The rows of a group lie close to one hidden flat surface of 12 dimensions, which passes through zero. Surfaces can cross.
(in the rows, 128 means zero)
Some rows, each with its group after it:
[122 145  68 151 161 151 156 126 107 107 142 107 141 142 121 129 179 103
 131  79 116 118 139 105 142]  Q
[175 176  80 139 157 107 138 157 131  87 137 123 101 168 104 110 169 125
  77  98 139 105 117 137 136]  V
[109 122 148  77 138 117 136 149 119  99  62 142 120 127 122 110 138 130
 133 152 157  92  94 170  84]  L
[112 128 133 166 128 159 125 146 156 137  75  93 128 141 137 128 117 122
  50 141 140 125 167 113 162]  V
[136 156 114  92 159 115 133 120 128 122 157 158  95 131 142 130 168 188
 163 133 160 137  57 148 116]  L
[108 102 149 126 161 159  84 138 120 123  59 112 164 101 173 102 108  87
 114 210 169 145 129 144  86]  V
[121 135 140  96 118 100 111 178 136  77  55  91  99 173  79 137 104 131
  76 107 128  28 176 151  73]  L
[ 87 120 126 154 133  82 153 152 170 155 116 134 167 122  96 137 147 144
  94 107 153 135 106 132 141]  L
[106 117 186 110 151 180 150  89 133 114 129 128 180  99 123 126 151 106
 181 124 161  99  72 125 135]  Q
[116 167 134 191 152 157  69  55 171 142 180  93 122 122 109 149 145 138
 155  40 135 120 172  89 185]  Q
[145 167 110 120 119  75 127 112 107 147 152 193 102 105 148 118 148 137
 182 140 129 153  88 157 144]  V
[163 136 161 112 132 108 117 116 121  83 138 126 127 152 131 119 137 138
 172 135 104 103 186 161 143]  L
[132 108  97 141 175 220  99 111 109 124 113  81 156 133 161 123 153 115
 127 111 134 131 148 104 130]  Q
[158 111  54 102  96 167 170 161 121 156 189 151  88 166 153 142 110 193
 106 134 104 141 134 143 131]  G
[161 107 118  84 159 125  99 126 131 111 156 106 144 183  89 119 159 212
 147  69 120 111 140 154 111]  L
[120 112 154 128 138 139 142 113 154 162 187 133 176 117 135 166 149 200
 161 101 144 155  62 105 152]  G
[123 139  95 141 133 122 123 133 123 121 129 111 122 134 122 132 136 114
 121 106 115 121 156 114 119]  Q
[123 139 179  38 138 140 161 144 140  62 111 151  72 117 171 131 126 127
 177 208 166  80  94 171  82]  L
[149  98 172 114 144 149 159 137 130 108 137 102 178 133 149 142 139 145
 135 145 127 130 104 120 140]  Q
[101  85 126 175 143 130  94 107 107 167 143 117 231 119 154 127 127 148
 174 156  94 204 203 120 136]  G
[ 89 145 123 164 131  88 156 172 199 140 132 110 136 142 102 168 135 157
  57 104 164 113 124 111 147]  L
[ 75 111 133 114 111 137 136 135 191 149 192 154 164 104  86 109  79  88
 133 128 168 139 149 107  97]  G
[112 110 202 120  85 129 170  99 122 138 123 127 153  91  83 146 112  96
 149  89 109 102  68  85 134]  Q
[172 149 134 143 134 127 128 135 110 130 114 154 159 164 146 101 145 178
 130 171 127 129 155 194 169]  Q
[152 108 143 120 150 113  40 136 149 155 161 140 183 116 159 113  98 130
 153 169 168 169 128 149 104]  G
[139 148 101 162 127  61 124 145  86 126  97 131 178 123  97 112 146  76
 116 109 103 129 130 119 114]  G
[129 140 120 171 114 215 101  60 102 155  86 111  87  78 110  81 115  20
  96  85 123 148  96  70 163]  G
[ 89  92  95 134 128 178 187  97  85 160 128 129 134 118 121 134 156 170
 155 111  94 157  97 117 118]  V
[174 121  83 159 140 118 126 172  76 129 104  81 186 172 127 149 157 154
  72  95  92 114 124  99 126]  G
[101 100 172 146 109 105 104  96 158 156 175 102 178 130  73 164 115 178
 165  54 101 119 167 100 132]  V
[132 183 183 126 103  51 129 121  74  77  95 145 110 111 142 163 118  92
 186 160  79  71 146 130 101]  L
[ 96 136 112 159 122  88  86 103 155 195 155 142 142 121  74 139 126 180
 138  63 135 146 118 125 129]  L
[119 170 139 162  54 121 137  69 121 171 145 151  44 109  88 155  93 129
 142  55  74  95 122 107 176]  G
[119 124 104 107 136  95 130 148 155 141 149 122  74 133 148 156 138 192
 110 131 136 170 105 119 118]  Q
[198  59 159 140 108 184 139 116  88 176 150 143 247 124 123  83 113 122
 130 146 102 179  82 130 164]  Q
[171 118  86 157 114 159 167 117 101 167 193 180 164 125 159  85 130 111
 149 170  96 205 141 148 186]  Q
[184 123 156 116 148  80  77 116 105 104 126 111 125 139 136 130 149 161
 158 106 110 128 112 160 126]  G
[144 100  93 112 112  91 150 137  99 141 173 152 170 118  84 108 133  84
 151  88  97 147  89 108  96]  V
[124 148  96 173 112 147 147 100 110 128 160 157 104 113 148 115 110 104
 159 176  86 162 217 137 140]  V
[142 113 176  89 161 150 114 151 143 106  80 110 129 125 171 128 136 147
  99 182 181 132  59 135 112]  Q
[159 136 150  94 139 162  94 142 129  91  98 106  89 151 192 138 116 147
 115 175 147  98 150 150 131]  V
[198 188 124 164 102  86  82 115 137 145 163 142  84 127 106 136 111 116
 105  75 122 103 103 119 169]  G
[117  96 105 125 105 153 109 100 127 164 107 157 115 145  78  54 115 130
 134  99 113 145 188 194 163]  L
[130  99 162  96 102 139  94 137 109 149  95 110 143 127 129 158  90 150
 128 118 126  89  97 122  86]  G
[ 60  74 186  95  89  81 118 105  99 174  82 128 162  95  92 165 108 172
 175 103  95 114  88 119  67]  Q
[112 146  59  98 123 166 215 152  94  88 119 163  88 144 116  96 153  66
 126 143 124  87 129 152 109]  Q
[199 175  97 117 160 124  95 122 105 109 141 129  87 156 146 121 173 161
 128  93 134 117  80 145 143]  V
[103 125 180 149 100 142 155 108 135 126 132 113 131 106 153 170 107 118
 145 144 106 119 151  99 151]  L
[138 105 147 102 146 150 138 151 139  97 133  86 140 150 137 149 133 152
 114 125 135 106 122 109 109]  L
[ 76 111  84 131 113 163 159 105 127 184 139 158 111 116 101 107 134 142
 136 116 129 163 118 127 129]  G
[ 86  98  90 159 146 179 159 125 139 154 112 110 144 138 112 111 139 152
  93 135 127 161 156 123 125]  V
[ 96 100 137 120 163 146 113 159 143 112 100 103 189 142 154 127 126 143
 120 177 159 134 176 136  99]  G
[ 90 163 162 168 151  90 161 109 173 133 136 142 143 106 105 141 173 151
 136 125 160 139  96 128 166]  V
[170 171 136 173 142 133  44  66 115 145 136 130 115 129 144 114 139 154
 161 107 111 150 166 143 186]  L
[112 127  83 123  87 124 171 152 135 154 126 143  88 155 111 132 120 154
  85 106 104 124 149 135 156]  V
[169 188 108 167 159 139 154 108 143  95 169 118  99 141 122 122 174 121
 113  96 132 124 117 107 182]  V

New rows. What belongs after each?
[ 86 160  94 156 115  92 144 180  92 131  49 147 165 142 141 132 126 108
  93 195 124 108 175 139 101]  G
[107 140  89 153 136 186 115  61  83 180 104 133  87 113 109 114 156 166
 137  81 114 140  88 115 130]  V
[139 111 110 128 131  59 126 198 152 105 145 130 197 119  90 113  97  27
  83 139 154 128 124 105  67]  L
[160 169 115 153 149 115 164 125 118 100 152 137 116 131 155 130 166 119
 136 143 118 143 114 124 167]  V
[133 117  85 164 129 127 168 146 119 147 156  98 149 160 135 164 157 185
 102  99  86 150 150 102 152]  L
[136 144 123 119 132 109 151 152  93  88  77  99 110 171 120 157 161 167
 103 110 101  75 136 135 118]  L
[118  91 153 185  98 143 170 111 141 141 138 102 183 121  94 123 122  72
 111  86  86 142 176  97 198]  L
[ 51 145 140 166 145 141 181 112 129 116  80 125 181  86  99 100 162  31
 113 143 156 137 112  77 139]  G
[ 83 134  95 147 179 217 186  76 152 106 161 100 103 127  55 107 167 150
 130  80 143 111 118 100  81]  V
[111 110 142 116 131 177 119  99  89 145  83 121 110 124 166 130 137 164
 152 151 114 132 124 143 134]  L
[149 167 102 137 144 128 153 100  83 134 113 159  89 127 149 113 183 153
 152 134 114 149  82 148 167]  L
[140 110 115 144 140 176  99 117 165 149 159 104 128 151 129 121 120 160
 101 103 139 147 162 125 164]  L
[158 108 156  44 121 147 138 132 128 100 160 117  99 149 132 153 135 166
 150  86 132  83  64 116 110]  V
[103 112 132 162 129 109 142 170 175 138 136 110 161 143 150 160 113 155
  91 154 141 141 168 123 139]  L
[117 173 144 158 138  42 127 152 115 105  37 143 150 113 117 121 156  83
 106 150 152 100  99 156 133]  L
[148 144 166 151 136 126  88  77  51 125  61 128 148 100 154 115 155  99
 175 141  95 132 108 130 153]  L
[140 119  90 120 127 157 133 119 119 133 111 159  98 154 135  64 130 129
 123 154 125 151 180 199 166]  L
[175 134 105 150 143 123 121 169 134 147 167 113 192 150 147 148 132 142
  87 121 151 137  99 101 142]  G
[135 119  96 122 141 120  52 144 108 149 108 107 143 140 129 143 111 167
 110 119 132 133 128 113  63]  L
[172 126  66 167 167 143 114 140 129 148 166 113 162 148 144 108 162 145
  89 112 135 188 121 119 168]  L
[ 83  90 136 137  93 145 237 152 144 137 135 113 144 133 143 159 132 145
 103 148  96 144 145 107 173]  V
[142 143 123 108 139  97 128 169 116  86  95 102 118 164 123 147 137 147
 102 130 121  75 146 137  94]  L
[137 128 127  96 166 136 119 144 161 113 130 123 121 111 123 106 146  93
 100 119 187 135  41 109 101]  Q
[118 150 123 157 108 125  79  92 124 174 173 146 106 102 143 154  92 147
 165 124 112 156 148 103 119]  L
[145 156 110 179 184 132  96 145 149 144 122 104 156 127 183 144 169 174
  82 151 178 173  89 117 159]  L
[130 138 141 142 132 177 134  95 159 136 166 131 105 110 141 117 121 122
 141 136 146 151 132 118 153]  V
[157 160 119  93 178 165 151 115  76  34 117 123  90 119 138 108 153  76
 174 174 129  82 113 137  43]  V
[158 133 148 151 154 166 124 111 157 122 142 105 141 120 130 104 154 100
 102 105 165 142  91 107 184]  L
[169 116  87  58 119 154 110 132 141 153 182 170  79 129 133  96 105 116
 130 114 167 143  65 141 121]  V
[176 163  94 163 148 148 119 116 101 138  99 101  95 154 134 137 172 166
  76  71 120 120  73 111 179]  G
[148 148  23 192 150 117 162 191 114 148  95 123 145 147 134 103 171  88
  15 130 143 170  92 112 152]  L
[128 169  60 182 137 106  78 113 138 153 118 119 101 167  48  95 148 155
  75  35 122 119 176 131 152]  G
[104  80 144  70 144 155 132 153 131 103  34 136 123 142 128  75 132 122
 111 174 176 105 125 204 103]  L
[135 130  67 100 138 159 189 156 147 124 174 143  80 147 136 126 150 157
 101 127 144 144  85 125 122]  L
[140 114 120 120 174 136  37 109  84 155 108 111 169 123 159 131 139 176
 157 134 141 158  87 124  73]  L
[139 126 132 126 131 116 117 107 116 148 154 112 127 156 121 166 157 226
 161  69  93 121 129 128 150]  V
[174 153 111 144 121 104  88 158 138 123 106 123 103 156 136 111 103 132
  66 150 130 135 161 147 142]  Q
[189 180  80 151 115  69 146 162 108 105 158 166 104 149 159 114 140  88
 116 155 103 148 159 150 169]  V
[167 126 147  96 124 119  58 114 127 101 156 143 127 120 120  93  86  78
 170 141 134 120 172 145  93]  L
[104 132 153 122 140  99  77 149 204 129 141 123 136 123 104 139  89 132
 104 125 192 107 133 119  89]  L
[ 94 102 159 119 143 162 131 132 178 138 115 105 138 118 128 133 123 142
 100 123 179 125  95 120 132]  L
[144 136 102 102 138 208 100 140 152 118 105  88  75 127  96 110  95  67
  35  84 187  81  57  63  84]  L
[123 123 146 145 113 100 167 128 144 121 128 125 161 114  78 114 137  64
 110  92 127 115 100 108 151]  L
[105  67 132  80 149 164 108 134 186 148 159 120 151 156  99 104 114 190
 124 100 172 141 143 164 109]  L
[127 141 146 103 127 130 104 108 128 144 114 135  91 128 129 142 134 173
 144  99 145 109  83 137 132]  V
[120 185 123 138 108  98 110 104 137 145 151 139  78 120  86 163 128 153
 131  64 123  92  88  91 115]  L
[181 137 116 188  91 154 116 109  78 167 108 149 160 118 123  80  98  55
  99 138  89 153 141 122 182]  Q
[123 155 108 158  69  75 190 154 112 145 182 181 138 125 153 161  99 120
 153 173  76 143 186 131 157]  G
[124 121 104 116 131 154 126 159 149 119 120  77 104 167  99 155 120 171
  58  80 139  82 129  96  94]  L
[132  49 142  89 103 138  60 112 155 215 209 155 187  99 151 120  74 154
 181 116 141 208 105 127 138]  V
[197 154 109 145 172 127  72 137 120  92 121 106 135 166 136  96 154 123
 101 118 137 125 160 148 155]  L
[103 154 111 135 106  67 103 151 131 143 120 136 122 117  83 155  93 103
 101 104 133  93 113  94  66]  L
[101 103 148  86 128 159 120 116 146 143 118 141 119 106 111 107 121 128
 140 121 168 123  75 136 101]  L
[ 96 136 110 136 127 176 113 107 192 178 145 139  84 115 103 107 108 139
  85  96 186 144  96 119 151]  L
[106 101 101 116 114 121 145 133 174 158 208 154 131 139  91 121 103 165
 145 112 123 158 170 142 126]  V
